The rows are grouped in 4 ways, from coarse to fine. Each group lies inside one group of the grouping before and may be the whole of it. The rows also spread widely along 14 directions, which tell nothing about the answers.
Known rows, each followed by its group in each grouping:
[ 14  -6 -24 -35  17  56  28  24  26  11 -55  -1  26  17 -36  11  14  30
 -22 -16 -37 -44   3  24   1  31   8   7   5  15   1] : z747 kaz sibis z60
[-21   8  22 -31 -12  11 -26  14 -27  19  14   0 -15 -30   0 -38   1   0
  -1  -5 -15   9 -16   6   5   9  41 -15  47  13 -15] : z747 gesef val z720
[  8   1  22  35   0 -29  -5 -22  -4  22  10   8  -7  15   9 -11   6 -16
 -16   3   8   3 -21 -47  -2  -5 -17   2  -9  23   8] : z747 zuf sapob z696
[ 11  15 -43 -51 -24  12   4  16  -4  18 -34  18  -2 -41  21 -13  25  -2
 -26 -51 -13  32  -4  15 -33  20  14  -7  -9  12  60] : z747 kaz sira z533
[-19 -52  48  29  36 -23 -23  18 -35  14 -17 -29   6 -18  31  12 -15  -5
 -36 -11  57  27  34  -8  32  38   8 -15  31  -4  24] : z747 zuf lura z590
[ -2  -2  15  -1 -16 -24  -9 -22  24  27  26  21  -3 -20  28 -17   4   9
  -2  33 -28  -9 -20 -35 -28  10   1 -27  15   2   1] : z747 gesef pag z414
[ 14 -13  36   4 -27 -16 -40  23   8  -3  64 -39  -6 -36   4 -40   1  10
 -36  16 -34   2  10  -2  16  45  45 -20  51  -1  -8] : z747 kaz bas z761
[ 11  -1  11 -11 -47  -7  14 -32  -5  -2  15  -6 -45   0 -46 -50 -33  -1
  33  24 -17   5 -10   5  -9 -39  14 -20   0 -28  39] : z747 gesef sig z879
[ 11 -15   8 -11   5  22   0 -35   6  -4  10 -35 -18 -20  11   9  -1   0
 -18  12 -23  24  24   4  19  25  29  -6  16  -7   9] : z747 kaz sibis z921
[ 15  34  30 -44  18  22  45 -47  15  16 -24  43 -27  -4 -17  19  42  31
  20  10 -20 -11  -3 -48  11 -15 -19  -1 -30  25  -8] : z339 pif zaz z593
[  1 -20  16 -15  19  -9  23 -10  38  27 -10  19  18  22  17  -9  12  16
 -25  28 -27 -34 -16 -30 -38  17   4  -5  17  23  -9] : z747 zuf sapob z816
[-19 -10  23   7  -3  -3  -5  -4 -37  14 -21  -1  -4  18 -29 -31 -32 -21
   9  -4  19   0  -4  -7  22 -28   6 -11  17  -1   9] : z747 kaz bas z519
[ 15  -5  25  24  10 -20  40  10  -2  16 -15  19 -22  22 -36   0  18  12
   5  -2  40 -22   1 -37 -19 -18 -32  13 -30   7  15] : z747 kaz sira z819
[ -8  -1   5  20   9   5 -11   8  -8  -5 -12  -5  -1  -2  -7   7 -20   0
  13  -7  28  -5  25 -25  21 -14 -24 -18   5 -14   3] : z339 pif zaz z664
[-26  -8   7 -19  18  16 -14 -10 -28  26 -35   6  21  19  18 -16  -6 -27
 -13  -8   0   4 -20  -9  11  -1  21   7  25  36 -13] : z339 kek lud z122
[ 41 -29 -13  31  21  14 -36   3  48  19  29 -28  40   5  29  14  12 -13
 -61  30 -37 -42  -5 -36   0  32  -9   8  21  -8 -29] : z339 pif zaz z593
[-11 -18 -21  -7 -33  21 -15 -15 -10  33 -28   1 -16  36 -49 -53 -51 -10
   3   0 -34 -10 -43  15   1 -17  33 -18  30  -2  32] : z339 kek lud z122
[ 42 -10 -44  17 -10  42  11  11  48  11  25 -26 -32  -2 -46  12  10  22
  -8  18 -34 -39  -4   7 -36  15   0  14   3 -33   2] : z747 kaz sibis z921
[ 40 -12  14  18   0 -14  -5  13 -12  33  11  11   0 -37   0  13  38  -8
 -13  10  28 -14  -6 -24 -10   7 -32  16 -32 -22  19] : z747 kaz sibis z60
[ 19  32   7  -4   8  50  -1  23   0  24   9  12 -38   7 -78 -15  20  17
   8 -16 -10 -37 -22 -36  20 -27  -7  13  11  10 -45] : z339 kek lud z122
[ -8 -14 -33 -13  35  41   9 -63 -41 -12 -14 -37  30   1  74  45  13 -89
  39  41  30  24   2  31 -28 -35  -5  72 -21  -5 -30] : z747 gesef sig z879
[ 41  -6  14 -19   7  19  -6 -19  -9   5  11 -18  -4 -33  14  15  35 -13
 -18  14  -4   8   7  -6  18  14   3  23 -15  -8   6] : z339 pif zaz z593
[-26  13 -21  23  13  18  -6 -14  -1  26 -43  23  -8  41 -22  -3 -31  -5
   6 -31   3  -9 -18 -44  11 -30 -20 -21  12  20   2] : z339 pif zaz z664
[-33 -18   0 -35  17  20  -1  17  28  10 -17   8  41  -5  20  -5 -15  22
   2  28 -30 -40  16   4 -18  21  16 -35  51  -6 -27] : z747 kaz sibis z60
[-20   4 -27   2  12  47 -21   6  13   0 -16 -23  44  12  27  18   1  -2
  -6   1 -43 -23 -10  27  10  44  17  11  32  37 -38] : z747 gesef pag z414
[-28  26 -17 -18  13  32   2  30  -2   2  17  -3 -17 -11   1  -1  24   2
  22  -6   3  -9  -1  -1 -43   0  20  18  34  19 -49] : z747 kaz sibis z60
[-10  -3 -17 -34   5  23   7 -31  29  10 -11   6   1   8  15  -5  -9   4
   3  21 -37 -10  -4 -13 -23  -4  16 -16  25   1  -4] : z339 pif zaz z593
[ 12  10   9   6   0  -4   4  -3  19  30  37  14 -51 -28  -3  -4  27  20
  -4   6  -5  -1 -15 -44 -37   3  -1  -7  12   0  -8] : z747 gesef val z720
[  9 -39  -5 -35  10 -12   4  35  -1  -9  -7 -25   9 -10  21 -31 -12 -21
 -40  -8  33   9  34  -2 -44  -9  21  -2  27 -26  25] : z339 pif zaz z593
[ -4  27  26  25 -13 -31  -2  65 -30  23  21  16 -40  15 -55 -56  19   0
 -12 -46  41 -10 -29 -43 -26 -22   3  15  14  38 -10] : z747 kaz bas z761
[ 55 -24   5  52 -11  -8 -23  34  -1  48  36  -2 -32  -1 -58 -22  10  -9
 -23  13  26 -40 -34 -40 -14 -17 -26  20  -9 -36   8] : z339 kek lud z122
[  3 -14 -21 -18  32  33  35 -23  38  25 -50  18 -14  11  -3  36   6  36
 -10  -2 -15 -14   9 -20 -16  18 -10 -12  -1   2  22] : z339 pif zaz z593
[ 24   4  33  54  14 -17  -1 -48  14  -9  11  -8   7   5  22  42  13   0
   6  28   8  -5  21 -55  43   7 -50   0 -39   7  -2] : z339 pif zaz z593
[-30 -20 -13  64  35  22  17 -21  17  23   0  -1 -28  64 -48  12 -48  -8
  54  45  26 -55 -15 -39 -30 -67 -36   2  25 -29 -49] : z747 gesef sig z879
[  2 -28  22   3  27   2  19  59  -5 -11 -31 -15  34  35 -35 -20 -14   3
 -16  -8  38 -48  26  -3  -1 -12 -14   8  15  -2 -14] : z747 zuf sapob z816

New rows, each followed by its group in each grouping:
[ 25  -6 -11 -11 -42 -16  -2  31 -39  -5 -36 -12  38   1   2 -32  10 -27
 -17 -29  10   5 -19  50  -9  22   5  31 -36  23  65] : z747 zuf sapob z816
[ 28   7 -12  52   5  25  -1  -3  11   2  11 -12 -28  -6 -32  39  10  13
  23   6  18 -17  13 -26  20  -2 -45  12 -29 -18  -2] : z339 kek lud z122
[-27  15  -8  30  -8  -1   8 -27 -11  14 -10  18 -25  19 -13   1 -19  -5
  51   8  15  -3 -18 -19 -15 -32 -25  -7  -8   5   7] : z747 zuf sapob z696
[ -4  32  13 -79  -6   5  30  13  -7 -15 -10  13 -36 -39 -12 -41  12  13
  -7 -44   5  38  39 -22 -16 -24  24 -29  17   6  18] : z747 kaz bas z519
[-18   3  15  13  15  -2 -12  -1 -27  48 -41  23  34  38  13 -12  18 -22
 -21 -15  -8 -18 -61 -13   2  16   6  28   5  71 -14] : z747 gesef sig z879
[ 13 -18  13 -32 -43  -9  -4  18  -3 -29  23 -50  21  20  -8 -76 -17 -20
 -22  17 -40  -9  -8  45 -20  11  63  15  33  17   7] : z747 gesef sig z879
[ 38  -5  39   0  -8   2  -1   9  29  28  37  -2 -30 -29 -25  -9  37  46
 -27  21 -39 -26 -17 -19   4  46  16  -3  12   8  -3] : z747 gesef sig z879
[-22  14  45 -37  15   5  25  31 -29  10 -20  15   1  27 -30 -42  20   4
   8 -10  12 -25 -21  -5 -12 -16  25  24  22  52 -38] : z747 gesef sig z879
[-17 -23 -17   7   8   1   2 -34 -22  18 -34  -2 -15 -14  28  16 -22 -22
  13  -4  29  36   6   2 -15 -10  -7  -9  -3 -18  46] : z747 gesef sig z879
[-20  13 -40 -11   7  14  25  -7  14 -11 -14  -8  -2  30  12  -9  -5 -19
   3 -17  -6   7   4 -10 -49 -19   9  12  13  28  -8] : z747 kaz bas z761
[-32   1 -31  42  -6  15 -55   5 -31  35 -21  11  54  -6  30  18 -18 -35
  27   5   1 -22 -29  10  18   6 -27  -3   9   2 -11] : z747 kaz bas z761
[ -1  -7   1  54  16  10   1  -9  19  22  -5  -1 -12  54 -51  -6 -32  -1
   1   6   0 -40 -16 -48   8 -34 -29 -10  14  -2 -19] : z747 zuf lura z590
[  1  22 -60  40 -30   4 -11  24   5  12   4 -13 -31  35 -25 -34  -9 -19
 -14 -50  -7   6 -45  -5 -54 -10   8  23   8  34  20] : z747 gesef sig z879
[-27 -19  52   6   8 -17  11 -17 -30   8 -25  -4   4  44 -15 -30 -25  -7
   5  13  12  -6  -9  -6  24  -7  18  -3  19  31   1] : z747 zuf sapob z696
[  2 -15  26  28   9  13  -5 -50 -15   1  -8 -38  10  41   3   0 -10 -24
 -12  18 -25   3 -17   5  42  16  21  25   6  39 -11] : z747 gesef sig z879
[ 20 -18  -1  13  -4  18 -16 -13  -3  18 -20  -5  17  -1 -11  12 -10  -2
   0  18 -11 -24  -6   2  32  11 -15  -5  -9 -17  20] : z339 pif zaz z664
[ 23   5  28   7 -27   5   1 -13  16  -1  24 -18 -22  10 -42 -30   1  22
 -14  10 -49 -13  -7  -7  30  22  24 -10  11  17   4] : z747 kaz sira z819
[-10 -10 -21 -19  -7  23  29 -23  -5 -12 -38  -8  32  23  10   8 -11 -15
  46  33 -10 -23  -4  45 -25 -10  -3  23 -17   1   9] : z747 gesef sig z879
[  5  31 -19   4  -5  36 -31  23 -13  16  26  -1 -26 -41 -26  -2  13  -8
  12 -20   2  -2  -3 -19   7 -18  -9  -3  17 -19 -24] : z747 kaz sibis z60
[ 17   8 -21  54 -22  19 -13  24   3 -51  37 -68   0  23 -36  -6 -17 -16
  14   0   0 -16  27  19  13  -2  -3  25   1  -8 -19] : z747 kaz sibis z60
[-23 -11   9  11  -1 -18   9  21  23  37  24  19 -47 -13  -1 -10   8  42
  10  17   3 -15 -19 -20 -64  24  15 -18  37   4  -1] : z747 gesef val z720
[  3 -13 -10 -48   2  31  -5 -32 -12  20 -12   2   1 -47  19   6  -1 -17
   8  20 -13  15  11  10   0  -8  10 -16   9 -39  16] : z747 kaz sibis z60
[  7  -4  14  31 -29 -39   8  12 -29 -25  15 -34   2  12  12 -18  12 -23
   1  -3  27  17   3  19 -17  20  11  37 -23  32  29] : z747 kaz bas z761
[-18  -2 -11 -40   5  30  17  11   4  22  -7  20 -19 -21 -23  -7  -1  15
  35  19   0 -25   1   4 -40 -21   7 -14  26 -30 -11] : z747 kaz sibis z60
[  6 -12  31  -3  -1  12  13 -14 -40   0 -33  -8  13  36 -39 -19 -14 -23
  22  16  18 -19  -6   9  37 -28  -3  23 -18   9   2] : z339 kek lud z122
[ 20 -20   0  41 -21  10 -17 -12   1  -1  20 -42  -5  20 -28 -16 -25 -15
  -1  24 -19 -17 -13  13  16   2   8  11   9 -12   5] : z747 gesef sig z879
[  0 -21  -6 -39  23  23 -21  26  -1  23 -51  -3  39  -3  22 -18  -2  -5
 -74 -45 -16   9   8  -9  21  36  26 -16  36  28  15] : z339 kek lud z122
[ -7  23  30   6 -33  -1   6 -26  13  10  46   9 -60 -11 -37 -16   4  35
  53  40 -31 -12 -22 -12  -9  -2  13 -16  14   2  -8] : z747 zuf lura z590
[ 37  -2 -20  20  16  30  -7 -38   1  -2   8 -35  21  19   5  14   6 -54
 -23   9 -15  -4   0 -21  21 -22 -15  35 -15   0 -23] : z747 kaz bas z761
[  7 -38  25  -4  -3 -24   0   2 -10  17 -22 -10  13 -21  26  -2   6   9
 -39  -1   4  16  11  11   5  55  20 -11   1   6  54] : z747 kaz sibis z60
[-21  -4  -4  10  16  22   2  12  17   4  -4  -1  30  10  10  18   2  12
  29  33  -9 -47  -3   6 -17  14 -11   6  19   8 -44] : z747 gesef pag z414
[ 14   7  24  16   9 -12  23   6 -34 -26 -17 -23  -7  18 -23 -10   5 -24
  -9 -33  50  18  32 -21  20 -25 -16  22 -29  16  14] : z747 kaz sibis z60
[ 29  -3  13 -21  21  16  49  -5  14   3 -27  -2 -52 -11 -34  10  22  36
 -28 -33  13  19  28 -23  -2  11   0  -2 -13   6  34] : z747 gesef pag z414
[ 13  -9  -6  27   5  -2   3  17  21  28   2   9 -32 -33  -2  24  17  36
  -4  -6  14  -5   4 -21 -23  29 -23 -13  -5 -15  28] : z747 gesef sig z879
[  6  19   3   5  12  45 -17 -21   2 -21  14 -36   0  -1 -11   9  -7 -14
   4  -2 -24   2  22 -13  50 -10  -1  -2  18   3 -36] : z747 zuf lura z590
[-12  18 -38  -4 -12  44  -5  44   1  58 -13  40 -22 -41 -24  31  43  44
  44   2 -10 -44 -47  33 -45  41  -5  14   2   0  -1] : z747 kaz sibis z921
[  4  45  -9 -66 -24  58  22 -10  43  -7 -14  26 -16 -28 -32   4  21  68
  38   5 -75 -24   7   9  15  25  10 -32   3  15  -4] : z339 kek lud z122
[ 13  -7   4  27  17  22  22  23  15   7 -19  -7 -21  -2 -33  35  17  45
   9  -6  12 -26  14   2   5  32 -21   8 -12   2   9] : z747 gesef sig z879
[  1  11  44 -84  -2  -1  28   4   1  -1  -6  30  47 -36  38 -13  49  13
  27  47 -22 -33   1  12 -26   9   7   9  -7  19 -26] : z747 gesef sig z879
[ -3 -17  24 -13 -10 -20  21  10   4   7 -11   3  -2  10 -15 -32  -9  16
  -9   6  -4 -12   6  -6 -15   7  16 -16  14   8  23] : z747 kaz bas z761
[  3 -30 -27   0  58  72   8 -33  -5  14 -37 -29  13  27   0  52  -6 -30
   6  25   6 -23   6   7  16 -13  -6  37   9 -16 -35] : z339 pif zaz z664
[ 22  -5 -25 -34   3  32   8 -18  13   6 -13  -3  64  -3  35  17  28 -30
   4  42 -35 -39 -10  20 -23   5  -8  33 -19   0 -22] : z747 kaz sibis z921
[ 34   2  39 -31 -19   7  31 -28 -29 -14   3 -17 -22   4 -46 -33   8 -19
  11  15  -1   4   7   5  24 -34  14  20 -23  -6  14] : z747 kaz sira z819
[-14  11 -16 -16 -17   4 -15  24   2  -1 -12   2  27 -20  20 -12   2   5
  -5 -18 -18  -1   6  11 -10  27   9 -18  15  15  12] : z747 kaz sibis z60
[ 18 -14  14  42  -8  11 -13 -40 -31  -9  -3 -41 -15  15 -31  -5 -35 -32
   6   4  10  16   8   0  57 -24  -9   5 -13 -17  21] : z747 gesef sig z879
[  8 -23  -5  33  14   2  17 -14  14  26 -25   5  11  64 -37 -19 -31 -19
 -11  13   1 -45 -23 -37 -14 -43 -25   1   2  -3  -8] : z747 gesef val z720
[ -2 -28  -7  27  -1  -2  20  29  22  33  26  -3 -67  14 -59 -20 -13  28
   9  20  20 -33 -14 -16 -70 -12  12  -2  32 -33   4] : z747 kaz sibis z921
[  7  -7  24  29 -13 -40   0 -24  -6  17  28  15 -20 -38  32  12  14  -3
  34  40  30   6  -2 -29 -29  -7 -33  -4 -27 -23  23] : z747 gesef sig z879
[-16  17 -16 -19   1  41  21 -20  25 -13   4  -6  -9   7 -10   7  -6  15
  51  31 -31 -26   5   9 -22 -16   3   0  16  -1 -34] : z747 gesef sig z879
[ 28 -30 -40  17  25  10  -7 -15  15  38 -20 -13  -2  19  12   0  -7 -40
 -68 -25   1  12 -16 -38 -27 -12  -8   9   7  -5  27] : z747 zuf lura z590
[ -1 -23  33 -15  17  10   8  21  -9  16  18 -14 -38 -28 -17  -8  10  20
   3  19  20  -7  10   2 -17   9  24   3  33 -18 -11] : z747 gesef sig z879
[-15  34  25  -8  -2 -19  12  37  -6 -25  28   0 -20 -12  -1 -29  21   6
  10 -23  29   9  27 -36 -24 -17   1  -2  14  26 -25] : z747 kaz sira z819
[ -3 -39   2 -50  34  28  74 -14  -4  -3 -58  -1  25  15  11  36  21   1
  37  47  24 -31  24  46 -43   1  -2  42 -25 -10   6] : z747 kaz sira z819
[-22  -2  18  30   3 -16  30 -42 -14 -18 -24  -7  18  40  26  24   0 -11
  46  29  17  -3   0   9  -4   7 -19  27 -33  38   7] : z747 zuf sapob z816
[ 22 -13  -9 -50 -13  14  10  18  16  17  22  -4 -13   2 -17 -45  12  -7
 -12  28 -24 -31 -25   3 -63 -14  37  18  28 -12  -9] : z339 pif zaz z664
[-11 -38  45   3  52   2  48 -38 -25  23 -37  -1 -23  14   6  36  13   1
  18  31  50   3   8  -7  -6  -1  -4  29 -13   7   3] : z747 gesef sig z879
[ 18  16  25 -65 -40 -23  -7  54 -49  51 -11  49  -2 -31 -30 -79  35 -16
 -16 -28  11 -10 -58  -1 -38 -22  19  10  -1  16  32] : z747 zuf lura z590
[ 18 -23  21   5  -2 -17  16 -42  14   0  -4 -11  12  -2  24  10   0  -1
 -11  32 -14   4  18 -12   8  20  -5  -9 -16  -2  29] : z747 kaz bas z519
[-49   6 -13 -12  10  14   8   4 -23 -23 -11 -21   0  24   4 -22 -31 -29
  31  -8  22  11  20   7 -21 -36  20   3  37  12 -25] : z747 kaz bas z761
[-34  31 -59  33  -8  39   3 -13 -11 -19 -38 -15  29  54  -4  17 -21 -30
  49 -17 -10 -14 -13  25  -2 -16 -17  27 -10  39 -17] : z747 kaz bas z761
[-12  -5   0  45  17  11   9 -38 -17   2 -21 -26  -1  76 -15  -8 -25 -41
   0  -2   4  -3 -25 -15   9 -28   2  34   2  42 -18] : z747 gesef sig z879
[-11  35   2  11 -18   3  -1  -2 -25 -22  16 -20   0  19  -1 -18  15 -26
  20  -9  -3   7 -13   5  -5  -5  14  34  -5  48 -23] : z747 kaz sibis z60
[ 18  -2  27 -62  -4  16  19   7 -26  30 -44  19 -11 -49  -1   0  45  30
 -16 -21  -9  16 -10  31  10  49  26   7 -13  23  48] : z747 gesef sig z879
[-22  18  21 -30 -20  11  -9  10  -7  17  25  15 -12  -8 -21 -45  -3   7
  31  24 -28 -28 -28  -2 -17 -17  27 -14  41   7 -38] : z747 gesef val z720
[ 14  -9   6  11 -10  -6 -43  26 -44  27  -2 -10  26 -28  25 -12  19 -34
 -30 -18  17   9 -24  11  14  27   3  21   0  13  18] : z747 zuf sapob z696
[-14  23 -12  -9 -12  19  10   1 -20 -15  -8  -3  -8 -16  -4   8   6  -4
  46  -2  16   5  14  15  -9 -13  -8   8 -13  -1   2] : z747 kaz sibis z921
[  7  41  16 -34 -12  19  14  31  16 -37  10 -17 -23 -10 -32 -34  14  36
 -12 -43 -26   7  29 -10  13  10  24 -14  21  36 -10] : z747 gesef sig z879
[-27 -32 -59   0  -9  38   3 -13 -15 -15 -30 -47  -1  49  -9 -17 -56 -43
  26   8   4   6  -3  53 -33 -24  33  23  26 -11  16] : z339 kek lud z122
[ -2   0   4  -8  -8  29  32 -29   2 -36  12 -37 -17  58 -48 -24 -25 -15
  50  47 -14 -32   2  17 -10 -46  20  30  10  -2 -34] : z339 pif zaz z593
[ -7  -6   0 -42   3  37  -2  -2 -51  22 -25   6   0 -45   5  10  12 -20
  42  13  23   4  -7  40  -1 -13   4  19  -3 -25   6] : z747 gesef sig z879
[-11 -17   7   6   7   8   6   5 -30  13 -15 -11  -2  40 -19 -16  -5 -25
  15  15  23 -21 -26   9 -17 -17  16  36   9  15 -11] : z339 pif zaz z664
[-18  12  19 -47  34   6  36  13   7  12  -5  26 -18 -28  18   9  42  23
   8   1  20  -2  20 -30 -47   0   4   0  14  14 -24] : z747 kaz sibis z60
[ -1  36  -9  -1  19  40  47 -45   3  -9  16  -5 -65  61 -57  -7   5 -22
  50  16   5 -16 -19 -44 -32 -83  -3  44  -4  17 -56] : z339 pif zaz z664
[-22   5  -7   3  -5  -2  15   2 -27  24 -15  23 -45   0 -39 -21 -21  -8
  37 -14  42   6  -5 -22 -27 -54 -13 -13   5 -20  20] : z747 kaz bas z761
[ 26  -9  12  -9  -5   3  20  12   2 -17  15 -29 -27  25 -41 -41  -3  -9
 -14   0  10  -6  11 -15 -15 -25  17  20   6   1  -2] : z339 kek lud z122
[-11 -21  18 -32  10  -4  -6  -8  -1  59 -27  29   6 -12  28 -16  15  11
 -38   1 -26   1 -36 -10 -16  40  30 -16  30  29  21] : z747 zuf sapob z696
[ 69   3  -1 -38   1   9   9  25   8  -6  -8 -14  22 -11 -16 -29  28 -25
 -69 -37  -4  -3  17 -29   4 -19 -13  14 -21  -3  19] : z747 zuf lura z590
[-15  17  -6 -29   0   9  21  22  -7 -15  -3  -4  -5  -6   2 -13  16  -1
  15 -11  11   2  15   6 -37  -5  13  12   9  16  -9] : z747 kaz sibis z60
[ -3 -13 -12 -22 -13  12 -16  41   1  39  12  18 -24 -50  -3  -2  16  27
  20  19   6 -24 -17  14 -47  23  12  -8  25 -32  14] : z339 pif zaz z664
[ 29 -12  -3  53  -2   5  35 -33  53 -38  17 -45 -30  53 -51  -1 -40  15
   6  23 -14 -23  34 -33   4 -29 -25 -11  -8 -22   4] : z747 gesef sig z879
[-23  19 -14  -8  -4  41 -31  17   9  -8  18 -27  11  -7   7 -12  -3   6
   6  -2 -45 -13  -6  19   8  26  33  -3  53  26 -46] : z747 gesef sig z879
